The groups are shells around one centre, one inside the other: the same stretched ball of 4 dimensions in 6 sizes.
Known rows, each followed by its group:
[-24 -19  -6  -9 -22  29  33  14  62 -51  -9   3 -48 -30  67 -20  22]  q_462
[ 16  37   7 -16 -12 -15   8  -5 -20  20   7   5   8  12 -24  -4  -1]  q_926
[  6   2  10  -6  -8  29  13  22  23 -16   2  18 -18   1  19 -20  29]  q_811
[-17 -10  -5   1 -19  21  24   7  36 -50 -17  11 -28 -38  45 -18  17]  q_462
[-20  25 -20 -19 -27 -34  18 -21 -30  14  -5  -9  -2  11 -11  17 -32]  q_272
[-10  31 -13 -22 -27 -35  22 -23 -12   7  -2 -13  -6  -3  -3   6 -24]  q_755
[ -6  29  -9 -27 -24 -26  20 -13  -8  19   8 -12 -11  16  -3   5 -17]  q_926
[-20 -19  -4  -1 -20  32  29  13  57 -60 -15  10 -41 -42  63 -24  26]  q_755
[  4  46  -8 -19 -18 -41   6 -21 -58  40   4  -2  21  28 -47  16 -30]  q_272
[  3   3   7 -11 -11  24  15  19  23 -10   5  13 -21   7  20 -16  23]  q_811
[ 26  33  15  -1  -5   0   1   3 -18   4  -1  20  16  -5 -25 -15  16]  q_304
[ -2  44 -12 -22 -23 -46  12 -26 -45  34   3 -10  12  19 -35  16 -34]  q_926
[ -9  -4  -1   3 -17  18  21   5  31 -49 -17  13 -21 -43  37 -20  19]  q_755
[ -2   1   4   1 -15  19  19   6  31 -43 -13  14 -19 -38  32 -23  23]  q_926
[ 25  40  13 -11  -5 -10  -1   3 -38  32   9  15  20  27 -43  -3   4]  q_462
[  4  14   6 -20 -13  10  16  13  13   9  12   4 -19  22   9  -9  13]  q_755
[ 20  37   9 -12  -9 -12   4  -1 -25  21   6  10  13  14 -30  -6   2]  q_272
[  8  39  -2 -10 -16 -27   7 -16 -37  15  -3   4  16   2 -31   3 -14]  q_272
[-15 -20   1  -8 -19  39  32  20  74 -56  -6   7 -51 -34  72 -29  34]  q_304
[  2  45  -8 -29 -22 -42  13 -19 -39  44  12 -12   8  34 -34  15 -29]  q_304
[ -9  25 -10 -27 -26 -24  25 -14   4  10   6 -15 -17   7   8   2 -16]  q_304
[-21  -6  -9 -14 -26  10  34   0  53 -42  -8  -6 -42 -32  57 -16  10]  q_755
[  4  -2  10 -13 -11  33  19  25  45 -19   7  12 -32   1  36 -24  33]  q_304
[-14  32 -17 -24 -25 -37  15 -19 -38  30   3 -10   2  28 -23  19 -33]  q_272
[ 17   4  18   2  -3  36   9  25  25 -24  -1  26 -12 -12  16 -28  40]  q_926
[ -8  -9   3  -8 -14  32  22  20  43 -31  -2  11 -34 -10  43 -20  27]  q_811
[-10  43 -18 -26 -27 -51  14 -29 -49  37   3 -14  10  24 -34  22 -42]  q_462
[ 19  22  14  -4  -7  11   7  10   2  -5   1  18   1  -5  -5 -19  22]  q_811
[ -3  35  -9 -16 -22 -33  14 -21 -29  13  -3  -5   7   1 -19   7 -22]  q_811
[-19  -7  -8  -1 -21  13  26   1  33 -48 -17   7 -28 -39  43 -15  11]  q_462

New rows, each followed by its group:
[-17  11 -13 -13 -26 -13  27 -14  15 -23 -10  -6 -20 -24  25  -4  -9]  q_272
[ 16  33   7  -2 -10  -9   4  -5 -26   4  -5  15  16  -6 -25  -8   4]  q_926
[  4  -1   9   3 -12  27  19  12  41 -48 -12  17 -21 -42  37 -30  32]  q_304
[-12  23 -12 -27 -25 -23  21 -11  -8  18   7 -12 -14  21   0   9 -19]  q_811
[ 14   4  16   5  -5  33   9  21  22 -31  -7  27  -9 -22  16 -28  37]  q_926
[-36   1 -24 -24 -35 -16  36 -15  27 -21  -6 -19 -38 -14  43   4 -19]  q_304
[-20   4 -12 -21 -24  -2  25   0  15  -5   2  -6 -28   9  25   1  -6]  q_811
[-21  29 -22 -22 -30 -42  21 -27 -32  16  -5 -14  -2   8 -12  19 -38]  q_926
[-22  -7 -10  -4 -21  12  24   3  24 -37 -14   7 -26 -24  37  -9   7]  q_926
[-27   3 -17 -19 -27  -7  26  -5   8  -8  -3  -7 -26   5  23   6 -13]  q_926
[-21  11 -16 -20 -29 -16  29 -14  16 -14  -5 -12 -25 -13  26   0 -14]  q_811
[ -5 -13   6   0 -14  37  24  18  59 -55 -10  15 -36 -40  56 -31  36]  q_462
[  8  14   7   2  -8  12   6   9  -8 -11  -7  22   3  -7  -5 -12  16]  q_811
[ 22  18  17  -1  -3  21   3  18   1  -4   2  25   2   1  -8 -20  29]  q_272
[ -3  -8   6   6 -10  34  15  19  29 -42 -12  24 -19 -27  31 -23  31]  q_755
[  1  31  -5  -7 -16 -23   8 -14 -36   9  -7   7  14   0 -26   5 -14]  q_811
[  2  33  -5  -8 -18 -26  11 -17 -28   4  -8   3  11  -9 -20   2 -14]  q_926
[  4 -13  14   1  -7  49  18  31  54 -44  -4  23 -32 -23  46 -34  47]  q_755
[ -9  41 -16 -17 -26 -49  14 -31 -47  22  -5 -10  13   5 -31  17 -38]  q_304
[-17 -12  -4  -1 -19  24  26   9  46 -53 -15  10 -34 -40  52 -21  21]  q_926
[-14 -19   1  -5 -15  41  25  24  54 -44  -6  14 -41 -18  56 -23  32]  q_304
[ 12  18   9  -5  -6  11   2  14 -20  11   3  22   6  21 -19  -6  13]  q_304
[-13  -2  -4  -9 -17  15  19  10  16 -18  -4   9 -23  -1  24  -8  10]  q_811
[ -3  19  -4 -11 -20 -10  19 -10   6 -14  -6   0  -9 -19  10  -8  -2]  q_811
[-29 -10 -15  -8 -27   8  31  -2  36 -44 -15  -1 -35 -32  50  -9   2]  q_462
[-32   8 -23 -29 -34 -21  34 -16  18  -6   0 -21 -34   1  32   8 -24]  q_304
[-29  14 -23 -23 -32 -29  29 -21  -1  -4  -6 -17 -21  -4  17  11 -29]  q_926
[-18  12 -13 -28 -27 -12  27  -5  12   7   7 -13 -28  16  20   4 -13]  q_462
[  5  16   3   0  -8   7   4   8 -23   0  -5  21   7   6 -16  -4   8]  q_304
[ -6  19  -7  -4 -20 -14  16 -13  -8 -18 -14   5  -1 -25   2  -4  -7]  q_462
[ -4  25  -7  -3 -19 -19  12 -15 -24  -8 -13   7   8 -18 -12   0 -11]  q_755
[ 15  15  13  -9  -5  20   5  21  -3  10   9  20  -3  24  -8 -12  22]  q_304
[  1  38  -6 -26 -22 -33  16 -16 -23  28   8 -10   1  19 -20   7 -21]  q_462
[  4  -5  11   1  -9  36  17  22  42 -40  -6  20 -25 -26  37 -29  37]  q_811
[ 11   7  13  -2  -8  25  14  16  28 -27  -3  18 -14 -21  21 -26  31]  q_811
[  9   7  11 -12 -11  24  17  18  34 -16   5  11 -23  -4  25 -23  29]  q_926
[ -9  26 -11 -26 -26 -26  24 -15  -1  11   5 -14 -14   8   4   4 -18]  q_462
[-14  30 -16 -15 -26 -36  17 -24 -30   8  -8  -7   3  -2 -14  12 -30]  q_272
[-11  36 -16 -25 -26 -42  16 -23 -38  30   3 -12   3  22 -23  18 -35]  q_811
[ -5  28  -8 -14 -18 -21   9  -9 -38  22   0   4   8  22 -26  11 -18]  q_811
[ -7   2  -1 -18 -17  15  22  13  28  -8   6   3 -29   9  28 -11  13]  q_272
[ -5  26  -7 -25 -23 -20  20  -9  -4  15   7  -9 -12  15  -1   3 -13]  q_811
[  1  47 -10 -22 -22 -46  11 -26 -48  35   3  -8  16  19 -39  15 -33]  q_462
[-15  10 -10  -9 -19  -5  15  -2 -14  -3  -7   6  -7   5   1   4  -8]  q_462
